Every row belongs to one group in each of 4 separate groupings. Each group adds its own fixed numbers to the row, and there is some noise. The rows also spread widely along 10 directions, which tell nothing about the answers.
Known rows, each followed by its group in each grouping:
[2 -18 27 -5 -12 -2 5 4 -7 -2 -24 19 17 1 -26 -9 11 4 2 23 9 -1 5 7 5 -19 17 -7 5 3 27 -16 -12 -9 -15 -15 -1 -23 0 -1 25] => Q447 Y Fut Q349
[13 -16 25 -7 -12 17 4 -5 0 -3 0 18 14 3 -11 9 -10 7 -5 7 9 1 -4 0 0 1 9 -17 2 7 0 -12 -10 0 -2 3 -7 11 7 8 9] => Q174 Y zev Q674
[1 1 -8 -1 -13 6 -10 7 -3 -14 3 -2 -3 -9 7 -1 -12 4 -10 9 0 -15 6 7 -2 10 11 -9 -4 -8 4 7 -2 -21 -1 1 2 11 -6 8 -7] => Q428 E zev Q674
[22 23 -1 -4 -4 9 14 17 -3 -18 -1 -2 -10 5 4 14 -14 -5 -7 -5 7 -24 -1 -11 -6 32 13 -4 11 -2 -19 -2 12 -18 1 -2 2 18 17 9 4] => Q174 T Fut Q133
[46 2 14 5 13 4 -1 -35 -9 -17 3 28 1 6 5 13 -35 12 8 -6 39 2 -15 -11 4 6 2 -42 9 -14 2 -15 8 25 22 6 -16 38 0 5 -16] => Q447 T bib Q349
[20 -12 67 -14 -25 -7 -11 -8 -8 16 -8 14 26 24 2 -24 4 9 17 5 -6 13 1 -4 -5 -23 19 20 -5 15 -1 -15 -2 21 -25 -6 9 -2 22 5 18] => Q428 E fulo Q133
[-20 43 -6 17 -35 -13 -8 7 15 -23 7 -17 20 2 24 15 -27 -27 -6 28 4 -1 -7 -19 -10 29 -17 15 -15 19 21 14 -23 -21 21 15 -6 4 -10 12 -26] => Q447 T bib Q733
[20 -9 22 -16 -2 -23 8 23 -4 -14 -20 7 -7 25 -14 1 12 9 29 9 31 -11 -1 -30 -14 -9 -20 8 -9 -11 20 8 -24 6 -2 -49 26 -12 2 45 -6] => Q428 T fulo Q733
[-4 -14 34 -10 -46 3 -27 22 13 11 8 -14 2 -9 21 -33 -3 30 2 -30 1 4 -4 -3 -1 -6 32 2 -9 8 -11 -2 9 -12 -14 -15 5 -6 27 29 9] => Q428 E Tol Q928
[11 16 1 2 -3 1 0 5 0 -18 -7 10 3 5 5 7 -16 2 -6 6 16 -2 3 -6 -5 9 -1 2 7 8 -3 -3 -10 -12 14 7 6 -3 1 9 -8] => Q428 T Tol Q928
[14 -26 8 2 14 -6 16 -21 -19 -14 9 32 3 5 -8 30 -3 12 9 -10 26 -21 -15 -1 -11 -7 -17 -32 5 -33 41 -1 -4 0 8 -15 -7 21 -21 16 -24] => Q447 T bib Q674
[18 10 -22 -4 5 -10 -22 -16 -8 -27 -19 2 0 -4 23 -20 -33 -3 -10 21 10 -9 13 21 16 4 24 -32 3 -16 9 2 7 -8 7 8 -5 20 -8 -11 -11] => Q447 E bib Q674
[3 7 45 8 -28 -2 14 1 -3 2 9 8 38 16 -12 28 -5 -26 4 29 -2 -8 -13 -20 -19 15 -15 29 -11 19 19 -9 -30 -2 -12 16 -3 1 3 12 -2] => Q428 T Fut Q733
[7 11 21 -5 -18 -3 2 -9 -13 1 4 -15 26 27 2 -1 1 -30 3 37 -13 -12 -2 -8 -12 12 -15 38 -20 7 2 2 -22 8 -19 11 20 19 4 10 -6] => Q447 T zev Q733
[15 8 41 0 -9 10 8 -3 -1 -1 -2 19 20 15 -12 7 -9 -10 2 9 12 6 -8 -17 -6 4 5 1 7 21 -9 -11 -7 2 -5 4 -2 1 16 2 19] => Q447 T fulo Q349
[17 -1 29 0 -7 4 8 7 -14 7 5 5 11 14 16 -2 2 8 10 -33 -5 -1 -2 4 -13 -4 10 18 19 3 -6 -1 14 -13 -7 4 -2 3 22 7 5] => Q428 E Tol Q733
[17 -22 -26 -4 9 18 16 18 -9 -13 8 16 -30 -12 -23 33 17 15 -6 -22 20 -24 -4 -3 -18 14 -4 -10 9 -6 0 8 17 -4 9 -16 18 22 -9 19 9] => Q447 E Fut Q733
[-21 -18 -15 -5 -34 -6 -28 12 14 2 17 -21 -8 -6 16 -12 6 24 6 -1 -2 5 -7 3 -12 -22 -5 15 -22 19 19 26 0 2 9 -13 29 6 -21 26 -5] => Q447 Y bib Q674
[-18 -5 -2 -3 -32 3 -29 -5 8 -10 1 -6 10 -22 -13 -10 -4 -8 -19 53 -4 8 -2 5 4 -6 10 -6 -29 24 13 -3 -15 5 -6 9 15 1 -15 3 15] => Q447 T fulo Q349
[30 3 25 -6 5 8 11 -20 -19 -10 -12 13 23 16 -10 7 -10 -24 -5 29 6 -9 2 4 1 15 3 0 2 -3 -5 -17 -9 9 -13 13 -1 21 11 -4 2] => Q447 T zev Q733
[4 5 -28 -3 7 -6 4 4 -11 -21 -15 -2 -6 4 -3 5 6 -9 -4 13 4 -13 6 13 -9 4 -4 11 7 -2 12 9 -2 -8 7 -6 18 6 -18 3 -4] => Q447 Y bib Q733
[25 0 8 -1 2 8 8 -21 -13 -8 16 17 13 16 -8 23 0 -8 -2 18 -3 -3 -11 -10 -13 6 -10 9 -3 13 2 -5 -11 15 2 20 7 26 0 -3 2] => Q174 E Tol Q349
[-8 0 -10 3 -12 11 12 21 8 -24 10 9 -13 -17 -24 32 -3 3 -13 -2 18 -15 -12 -14 -9 19 -5 -27 3 0 16 0 -14 -23 17 -19 -1 1 -9 24 8] => Q174 Y fulo Q349
[2 -8 -7 3 -18 3 -4 9 6 -11 16 2 -3 -9 -6 24 -8 8 -7 7 12 -13 -9 -11 -13 8 -5 -2 -13 6 14 6 -7 -6 5 1 9 16 -13 21 -5] => Q428 T Fut Q674
[-1 -6 -5 5 -16 -8 -20 -7 -15 6 17 -15 0 6 35 -13 5 14 13 -23 -11 6 -3 22 -14 -19 -4 22 -3 9 12 20 17 -2 4 4 12 16 -14 10 -14] => Q447 T bib Q733
[12 5 -3 7 14 7 17 3 -19 -12 -4 21 -3 10 -6 9 8 0 6 -10 9 -15 6 6 -12 2 -2 -1 21 -11 7 2 4 -25 4 -8 1 1 -2 -2 1] => Q447 E zev Q349
[1 -3 1 4 -19 4 -13 13 9 -13 7 6 -9 -12 -2 11 -5 20 2 -2 22 12 -3 -6 -11 -2 -7 -3 -5 23 6 8 -6 -2 18 -6 10 -2 -10 23 5] => Q428 T fulo Q733
[-4 19 7 7 -23 0 -1 9 13 -20 -11 3 15 -5 7 8 -26 -7 -5 8 17 7 -2 -4 3 16 7 -11 7 14 14 -5 -10 -15 18 5 -16 -6 3 4 -3] => Q447 Y bib Q733
[8 20 1 6 -2 -6 2 -2 -4 -16 -1 8 3 11 6 4 -12 -11 7 10 10 -1 1 -11 -12 5 -10 2 3 9 9 8 -7 -3 11 2 5 7 -7 0 -5] => Q447 E fulo Q349
[19 -23 42 -13 -24 -1 -11 -14 -5 4 -9 -3 14 -3 6 -29 -13 17 -1 -7 11 -9 -7 4 15 -11 29 -33 -3 -25 11 -24 7 5 -20 -15 -13 12 21 16 4] => Q447 Y Tol Q349
[1 38 -9 17 -15 -4 5 11 0 -23 10 -7 4 1 23 15 -30 -12 -2 -3 5 -19 -5 -10 -3 31 -1 -12 5 -5 13 6 -4 -39 13 8 -21 9 4 11 -21] => Q174 T Fut Q349

New rows, each followed by its group in each grouping:
[-11 23 -7 -3 -19 -36 -22 10 -3 -10 -9 -33 2 23 30 -36 1 -6 21 26 -4 -8 10 -9 -6 -15 -16 28 -23 -4 24 26 -17 -9 -3 -24 28 -5 -10 26 -21] => Q447 T fulo Q349
[23 15 -1 0 9 -7 0 -7 -4 -15 -13 14 1 15 2 -1 -10 2 12 18 22 5 3 -10 0 -7 -5 -7 6 7 3 -3 -7 7 13 -6 8 1 2 3 -3] => Q447 T Tol Q349
[-1 3 10 -5 -26 0 -2 2 -5 -4 14 -16 19 7 -2 16 2 -18 -5 22 -11 -13 -14 -13 -11 16 -8 19 -19 6 9 -2 -19 -1 -11 5 11 17 4 19 -6] => Q174 T Tol Q733
[16 24 -7 10 -13 8 -6 6 0 -20 3 4 2 -12 10 8 -29 -2 -14 3 9 -5 2 1 1 23 19 -16 11 9 -5 -6 7 -22 10 21 -15 12 6 -6 2] => Q428 E Fut Q349
[10 -16 -8 4 17 2 8 -15 -30 -10 8 20 5 -2 13 7 -1 13 -4 -22 -5 -17 6 28 -2 -10 8 -19 19 -27 23 1 13 -24 -3 7 -14 15 -12 -9 -14] => Q174 E Tol Q674
[11 -3 13 5 14 -2 7 -1 -27 -5 -10 24 7 19 3 -8 11 13 20 -19 -1 4 7 24 -8 -22 11 5 26 -2 12 0 16 -27 -2 -12 -9 -17 3 -6 13] => Q174 T bib Q349
[-4 -14 1 -12 -18 -2 -9 -5 -8 -10 -11 -8 1 -12 -4 -13 3 0 -16 27 -2 -20 9 16 7 -1 16 -17 -14 -18 20 -8 -8 -3 -12 -11 9 10 -13 9 -2] => Q447 Y zev Q133
[5 -6 3 -2 -15 -4 -8 -8 -7 -11 8 0 13 -4 -1 18 -4 -5 -9 20 2 -6 -7 0 -8 4 -6 5 -14 2 17 -4 -15 3 -1 13 5 14 -11 12 -12] => Q428 T Tol Q733
[-3 11 -15 6 -11 -14 -16 -5 -10 -21 -1 -11 2 -12 21 -9 -11 3 -8 10 0 -13 4 13 2 -3 5 -13 -5 -18 25 3 -4 -27 -1 0 -4 2 -13 10 -19] => Q428 T Tol Q349
[3 9 12 5 -15 -6 -6 1 7 -18 -11 17 13 7 -2 7 -16 5 13 19 29 17 2 -10 -1 -1 -9 -7 0 19 21 -1 -15 2 23 -4 -2 -10 -7 9 -7] => Q447 T bib Q733
[3 4 11 3 -14 -14 -3 8 -7 -3 3 -4 1 21 17 -11 6 5 21 -14 2 -10 -6 -9 -16 -7 -6 14 -1 -9 18 13 2 -12 -2 -20 9 2 0 16 -11] => Q447 E bib Q349
[-6 4 -6 -19 -18 9 -15 19 8 -23 -28 4 5 -28 -29 -2 0 -9 -38 60 1 -3 11 8 9 9 33 -10 -11 18 -9 -21 -13 -13 -10 0 15 -21 3 -3 36] => Q428 T Tol Q133
[25 1 -4 -2 11 -4 9 -2 -18 -18 -9 11 0 12 -2 8 -5 -1 2 9 13 -18 7 -2 -5 7 0 -2 3 -11 12 -1 -7 -8 1 -7 9 15 -8 10 -10] => Q174 T Fut Q928
[15 -2 22 -4 9 5 2 -1 -1 -11 -33 38 3 -2 -10 -12 -5 19 -2 0 23 24 18 19 10 -20 25 -22 30 18 1 -19 8 -3 12 -5 -7 -22 4 -19 30] => Q447 Y fulo Q133
[19 21 5 -6 14 -14 14 12 -11 -18 -28 15 2 26 -4 -7 3 -7 19 11 17 -12 10 -14 -6 -1 -2 8 19 -6 8 2 -8 -14 4 -23 11 -16 13 3 -1] => Q447 E Tol Q349
[10 13 -3 4 -3 -3 -4 5 -7 0 3 0 -1 27 14 -12 11 3 26 3 -2 5 9 -6 -18 -13 -15 37 2 25 -1 20 -3 4 8 1 29 4 -3 2 -2] => Q447 E zev Q349
[25 34 8 9 -5 1 13 -13 -1 -13 3 -5 20 28 16 22 -25 -25 8 16 11 -3 -4 -19 -15 23 -26 25 1 19 -4 5 -19 11 20 25 4 29 2 5 -26] => Q447 Y zev Q733
[19 23 6 1 -1 -12 -10 6 -16 -5 -21 -3 8 32 32 -33 -7 10 33 0 0 19 24 14 3 -14 4 20 14 15 -3 12 0 -14 4 -2 6 -10 13 0 -8] => Q174 T zev Q733
[-24 1 7 8 -25 -13 0 0 0 -11 2 -4 21 -3 14 8 -3 -1 -3 9 2 0 2 7 -5 -5 -10 5 1 4 40 4 -18 -23 10 3 -7 -10 -15 8 -19] => Q447 Y Tol Q733
[5 -2 1 0 -19 3 -10 -5 -6 -3 20 -9 3 -1 15 -2 -3 4 -2 -4 -12 -8 -10 3 -9 4 5 1 -6 2 4 5 3 -6 -3 9 5 23 2 8 -5] => Q174 E Tol Q349
[28 10 3 -9 -12 5 -26 -20 0 -17 -11 0 13 -1 9 -15 -34 -8 -12 48 2 -1 10 6 11 12 20 -10 -13 6 -15 -8 -8 16 -3 23 3 28 2 -6 -3] => Q428 E zev Q674
[21 9 16 5 3 -3 -4 -10 -4 0 -11 16 7 20 9 -14 -9 12 20 -2 14 27 9 3 -3 -27 4 9 16 33 -2 1 1 10 16 5 7 -4 3 -7 10] => Q447 Y fulo Q349
[4 -34 44 -8 -22 5 -1 -14 -6 -9 3 27 20 -14 -38 17 0 2 -13 29 18 -10 -18 -13 8 1 9 -45 -18 -17 31 -30 -25 6 -16 -14 -13 10 -4 21 13] => Q174 T fulo Q349
[9 8 -10 -2 2 -1 -13 5 -10 -14 -21 10 1 5 -6 -14 6 -2 3 26 0 8 12 13 -2 -12 14 10 7 19 0 1 2 -3 5 -2 16 -11 -6 -14 22] => Q447 E bib Q349
[14 1 7 -13 -7 -18 -14 16 -6 -8 -21 -4 -1 21 10 -29 7 11 24 8 6 11 14 -2 1 -17 4 14 0 7 4 11 -8 0 -2 -23 22 -10 7 15 5] => Q174 E fulo Q733
[-3 13 -5 8 -17 -4 -9 8 1 -4 18 -7 1 17 23 -1 1 6 11 -6 -4 10 5 -9 -22 -2 -18 33 -6 28 3 24 -11 -2 16 6 25 11 -13 14 -14] => Q174 E fulo Q928
[-11 -8 17 11 -49 9 -27 -2 16 2 30 -1 16 -15 9 15 -12 14 -3 5 1 23 -17 -2 -14 -1 -1 11 -19 41 9 1 -7 6 13 25 0 8 -9 14 3] => Q428 T bib Q733
[-15 -4 5 6 -41 8 -9 16 16 -3 24 -13 0 -12 5 18 -7 9 -7 -9 4 5 -14 -11 -10 8 -6 1 -11 22 13 10 -13 -10 13 3 3 10 -6 28 -2] => Q174 Y fulo Q733
[-1 5 -6 -1 -6 16 12 27 14 -15 -12 14 -6 -9 -18 22 2 3 -11 -3 21 9 1 -5 -4 9 5 -4 21 30 -9 -5 -3 -18 21 -4 3 -18 8 4 21] => Q447 Y Tol Q733
[0 13 -9 7 -14 -8 -12 -3 -17 1 7 -22 4 3 35 -21 -7 0 4 -5 -17 -13 5 19 -3 -4 10 14 -2 -4 9 10 15 -21 -12 9 4 15 -5 0 -12] => Q447 T Fut Q349
[17 31 -2 1 -12 -3 3 -1 6 -17 14 -3 6 28 4 26 -9 -17 8 25 3 -2 -15 -35 -24 20 -29 30 -16 27 -5 11 -19 19 18 10 25 25 -3 14 -13] => Q174 T bib Q133
[22 9 12 2 13 -2 9 -13 -13 -15 -7 21 7 15 -6 12 -13 -4 7 12 22 -4 -3 -10 -5 2 -7 -12 8 -4 8 -7 -7 6 6 -2 3 11 -3 4 -2] => Q447 T fulo Q349
[-8 -9 16 -4 -29 -3 -16 5 16 -4 -3 -3 10 -13 13 -14 -17 18 -3 2 12 7 -1 1 9 -11 17 -17 -5 6 13 -4 -5 -9 4 -5 -5 -5 3 12 -4] => Q447 Y Tol Q674
[6 10 -20 -3 0 -3 -12 -7 -5 -20 -14 -2 5 -11 4 -4 -13 -8 -16 32 7 2 12 13 8 3 9 -6 -3 9 4 -2 -4 -2 7 15 8 4 -7 -6 -3] => Q447 T Tol Q733
[8 -23 17 2 -5 4 2 -6 -12 2 4 21 7 -7 1 5 -4 17 -1 -13 10 -9 -1 14 1 -9 15 -22 8 -12 22 -8 11 -15 -9 0 -10 7 -4 5 4] => Q447 T Fut Q674
[-5 -6 -15 0 -6 -8 11 8 -10 -9 1 5 2 11 -14 22 27 -12 6 31 1 -13 2 -9 -23 -1 -26 36 -13 16 30 15 -21 3 3 -6 32 1 -25 10 -4] => Q447 E Fut Q733
[5 9 9 -1 0 -7 2 -3 -14 -8 -7 3 7 9 5 -6 -3 -9 3 8 6 -12 2 3 -3 -1 5 -5 6 -9 12 0 0 -14 -7 -8 2 1 -1 4 1] => Q447 T fulo Q349
[4 6 -1 1 -15 5 -8 -3 -13 2 10 -14 5 10 7 -13 8 -12 0 15 -20 -12 1 6 -12 1 0 27 -9 9 -6 10 2 -2 -14 8 22 21 1 2 4] => Q447 E zev Q349
[24 -14 31 14 -1 11 -5 -18 -12 6 6 39 15 10 12 3 -7 33 22 -31 16 39 -1 23 -8 -29 10 0 29 34 5 -10 18 9 20 23 -16 -4 3 -11 14] => Q428 T bib Q733
[12 32 3 4 -19 -12 -18 -6 18 -21 -10 3 9 11 18 -5 -31 6 10 29 18 30 10 -15 5 -2 -5 -1 -5 38 4 1 -21 14 34 12 5 3 -5 2 -13] => Q174 Y fulo Q133
[13 -1 0 -3 1 -5 -1 5 -9 -7 -6 0 -11 7 8 -12 -2 14 11 -14 13 -4 2 1 -4 -10 3 -5 9 -2 5 6 6 -4 5 -21 12 3 0 15 4] => Q447 Y fulo Q349
[19 28 10 0 -11 -27 -1 7 -2 -15 -6 -15 11 31 34 -7 -17 -4 27 -4 13 -7 1 -23 -12 6 -19 21 -1 -8 15 15 -17 -7 10 -11 8 5 8 23 -39] => Q428 E Tol Q733
[-14 13 6 15 -19 -21 -1 7 -3 -17 -5 15 12 1 10 12 -5 10 10 13 16 -6 8 -3 -6 -6 -11 -4 0 -1 53 3 -21 -30 15 -6 -7 -24 -27 10 -27] => Q428 T Fut Q133
[12 -7 -18 3 10 -3 -9 2 -17 -13 -2 12 -14 1 -1 -1 12 22 11 -7 9 -1 2 14 -14 -20 -1 4 7 3 12 11 9 -8 9 -14 17 -1 -15 7 6] => Q428 T bib Q349
[41 21 -24 -6 27 -1 5 -7 -16 -16 -11 -7 -15 22 21 -5 -17 -3 8 -13 15 -2 8 5 -8 3 -5 9 19 6 -23 14 15 14 17 4 20 32 1 1 -11] => Q447 Y fulo Q733
[8 20 15 -6 -5 -15 1 6 -11 -12 -22 3 14 21 12 -17 -1 -6 10 16 -4 -7 16 -1 -2 -3 9 10 5 -8 13 -3 -11 -18 -5 -10 4 -13 11 -1 -5] => Q174 E Tol Q133
[-1 12 -5 15 -13 -19 -12 -25 -9 -10 25 -11 12 6 50 -4 -21 5 7 -17 3 -9 -1 2 -10 1 -17 2 -6 -15 32 17 -6 -8 16 16 -2 30 -22 11 -54] => Q447 E Tol Q928
[7 -9 23 -5 -14 -4 -10 2 -14 -4 -19 13 18 6 0 -16 5 0 3 15 -4 4 8 19 0 -12 21 8 3 6 11 -7 -3 -9 -11 1 -2 -13 2 -4 16] => Q428 E bib Q733
[20 23 17 7 -21 -2 0 1 13 -16 9 -3 7 7 9 14 -32 -5 2 1 24 -5 -15 -31 -11 20 -7 -10 -6 8 2 -3 -16 2 19 0 -2 18 6 26 -13] => Q428 Y fulo Q349
[14 23 -21 3 15 9 23 8 4 -30 -12 19 -3 10 -14 33 -16 -19 -4 24 24 -16 6 -16 -11 25 -19 -5 13 11 -3 6 -18 -11 26 3 10 9 -8 3 -8] => Q447 Y zev Q674
[38 -6 -7 -11 28 -10 8 -23 -49 -2 -17 -6 7 28 7 -13 13 -18 7 13 -18 -28 14 29 -6 -10 5 29 6 -24 4 2 16 8 -29 7 20 28 -5 -10 -3] => Q447 T Fut Q733
[14 -21 15 -8 -19 -8 -39 -23 -5 -1 -10 4 9 -8 16 -40 -8 30 8 19 8 23 11 19 19 -35 27 -21 -9 8 13 -10 4 18 -4 4 2 5 -2 -6 3] => Q447 E Tol Q349
[27 12 -9 -15 26 -7 11 7 -30 -13 -21 2 -13 29 6 -15 11 0 14 5 -6 -22 21 13 -8 -3 5 15 14 -19 -8 8 9 -11 -10 -18 24 6 6 4 0] => Q174 T zev Q133
[7 -25 22 -17 -5 4 8 16 -6 -13 -16 21 -4 -6 -39 3 15 0 -6 15 18 -24 -5 -9 -1 3 15 -29 0 -21 12 -14 -6 -6 -16 -38 8 -4 8 20 28] => Q447 E fulo Q349
[-11 0 5 0 -19 1 1 14 4 -11 -4 7 2 -5 -7 1 4 3 -3 8 10 -7 2 -8 -3 0 5 -9 4 -1 17 -1 -9 -23 2 -14 3 -16 2 10 6] => Q447 E Tol Q349
[-4 18 -25 7 3 -4 2 4 -11 -17 12 -1 1 4 21 7 -10 -8 -5 -2 -11 -13 6 9 -13 9 -8 6 4 -2 13 21 -2 -26 9 10 4 13 -16 1 -17] => Q174 E fulo Q674
[39 -2 15 -10 8 -20 -12 -25 -27 -11 -9 1 0 13 28 -20 -23 13 9 -18 23 -19 5 4 6 -3 9 -24 1 -42 9 -3 5 6 -8 -14 3 32 0 22 -30] => Q428 T fulo Q928
[7 -7 -9 -7 -3 4 3 -4 -3 -24 0 21 -3 -9 -20 24 3 6 -14 23 15 -9 -2 -8 -1 9 -1 -21 -5 -2 15 -10 -13 4 14 -3 7 13 -11 7 -1] => Q174 E Tol Q133
[4 16 -5 -4 11 -14 12 8 -24 -20 -23 2 6 12 3 -4 1 -24 -4 15 -1 -25 14 9 -2 7 4 5 11 -19 16 5 -6 -25 -9 -12 5 -5 -5 -1 -4] => Q447 E fulo Q733
[-16 3 26 10 -15 -4 9 4 1 -1 3 30 19 14 -6 12 14 4 11 10 6 19 6 -7 -18 -17 -15 22 4 34 31 4 -18 -7 11 -1 9 -26 -17 -4 6] => Q447 E fulo Q133
[12 3 48 0 -2 -11 11 -20 -22 -2 -18 20 42 38 -4 -9 2 -26 11 36 -5 -7 13 -1 -5 -5 -3 27 -3 -3 21 -11 -30 2 -22 8 5 -4 1 -10 -6] => Q447 E zev Q928
[12 28 25 13 15 -14 15 -14 -26 -4 -23 16 32 34 19 -16 -10 -19 15 5 -5 7 18 18 -4 -17 3 20 30 5 18 -1 -3 -22 -1 12 -11 -17 3 -23 -1] => Q447 Y fulo Q349
[-6 -17 22 -13 -26 10 -10 -3 -17 15 21 -21 11 -2 16 -15 15 7 -12 -17 -34 -17 -8 21 -7 -3 27 12 -8 -7 -7 -5 19 -11 -35 5 8 19 17 10 13] => Q174 T Tol Q133
[-4 4 25 8 -18 5 -3 -6 -4 10 8 13 28 16 4 -1 10 -5 6 13 -15 21 1 -1 -14 -22 -2 37 4 44 4 1 -6 3 0 21 11 -12 4 -15 17] => Q447 E Tol Q349
[5 33 0 -6 -21 -22 -23 1 9 -24 -30 -7 21 18 13 -23 -20 -21 7 58 6 15 13 -10 5 2 0 20 -14 29 6 5 -25 9 13 9 15 -8 0 -5 -6] => Q447 E bib Q733
[10 11 12 -9 -6 2 4 17 1 -13 -21 9 11 18 -24 2 9 -11 4 43 4 7 4 -15 -4 -3 2 18 -3 28 -7 -8 -20 -2 -3 -9 18 -21 14 4 26] => Q174 T Tol Q349
[0 -10 -18 -4 -23 -2 -15 1 2 -18 15 -9 -8 -26 8 12 -5 10 -14 1 12 -17 -7 0 -5 11 -1 -17 -16 -12 17 4 -6 -7 6 -2 6 22 -12 24 -20] => Q428 E Tol Q733
[2 2 35 -12 -27 -16 -17 20 4 -3 -43 3 27 20 -6 -34 5 2 17 34 5 26 15 2 3 -25 18 27 -3 33 9 -8 -20 -1 -4 -13 11 -44 12 3 25] => Q428 Y bib Q733
[9 11 -10 4 -2 -16 9 12 -8 -23 -17 6 -1 14 -3 5 0 -2 12 16 12 -8 9 -7 -5 -3 -9 0 4 -2 30 6 -17 -19 11 -17 1 -12 -12 10 -11] => Q174 Y Fut Q349
[1 9 2 3 -21 6 3 17 -6 -4 7 -9 7 5 8 6 -1 -9 0 -2 -11 -10 -4 0 -10 16 7 19 2 12 0 8 -1 -19 -6 6 2 10 8 8 4] => Q174 E Fut Q733
[7 13 4 7 -6 -1 -6 -11 0 -13 5 5 9 6 8 6 -16 -7 -3 17 8 3 0 -6 -7 5 -8 8 -5 16 4 2 -12 5 10 13 11 16 -13 4 -11] => Q447 T fulo Q928
[-22 0 26 6 -23 21 27 13 -5 5 29 8 27 8 -14 37 9 -29 -16 1 -18 -29 -14 -10 -25 27 -10 24 -1 5 9 4 -13 -32 -20 8 0 6 4 8 7] => Q447 E zev Q674
[-2 29 0 14 3 -6 14 -1 0 -30 -5 22 3 -12 17 20 -29 5 -7 -11 28 -7 4 2 6 17 2 -39 24 -18 27 -7 1 -38 27 3 -29 -6 -5 -1 -23] => Q447 T Tol Q133
[24 17 12 13 -8 -4 -3 -18 -13 -8 7 8 19 9 24 1 -24 -3 5 -1 0 -3 -1 4 -6 5 7 0 6 2 8 -1 2 -7 4 27 -13 19 0 -5 -16] => Q428 E Fut Q349
[4 -13 11 4 -21 18 -11 -10 4 5 22 7 3 -17 3 6 -7 20 -10 -12 5 8 -13 5 -2 -3 14 -18 1 15 -3 -11 13 2 4 12 -6 13 6 5 11] => Q447 T Tol Q349
[-17 13 16 9 -29 0 7 -1 1 -10 16 -1 23 -6 14 20 -12 -7 -13 -2 -10 -8 -6 1 -6 14 1 -3 3 0 28 -4 -13 -29 6 13 -19 2 -3 5 -17] => Q174 Y Tol Q133
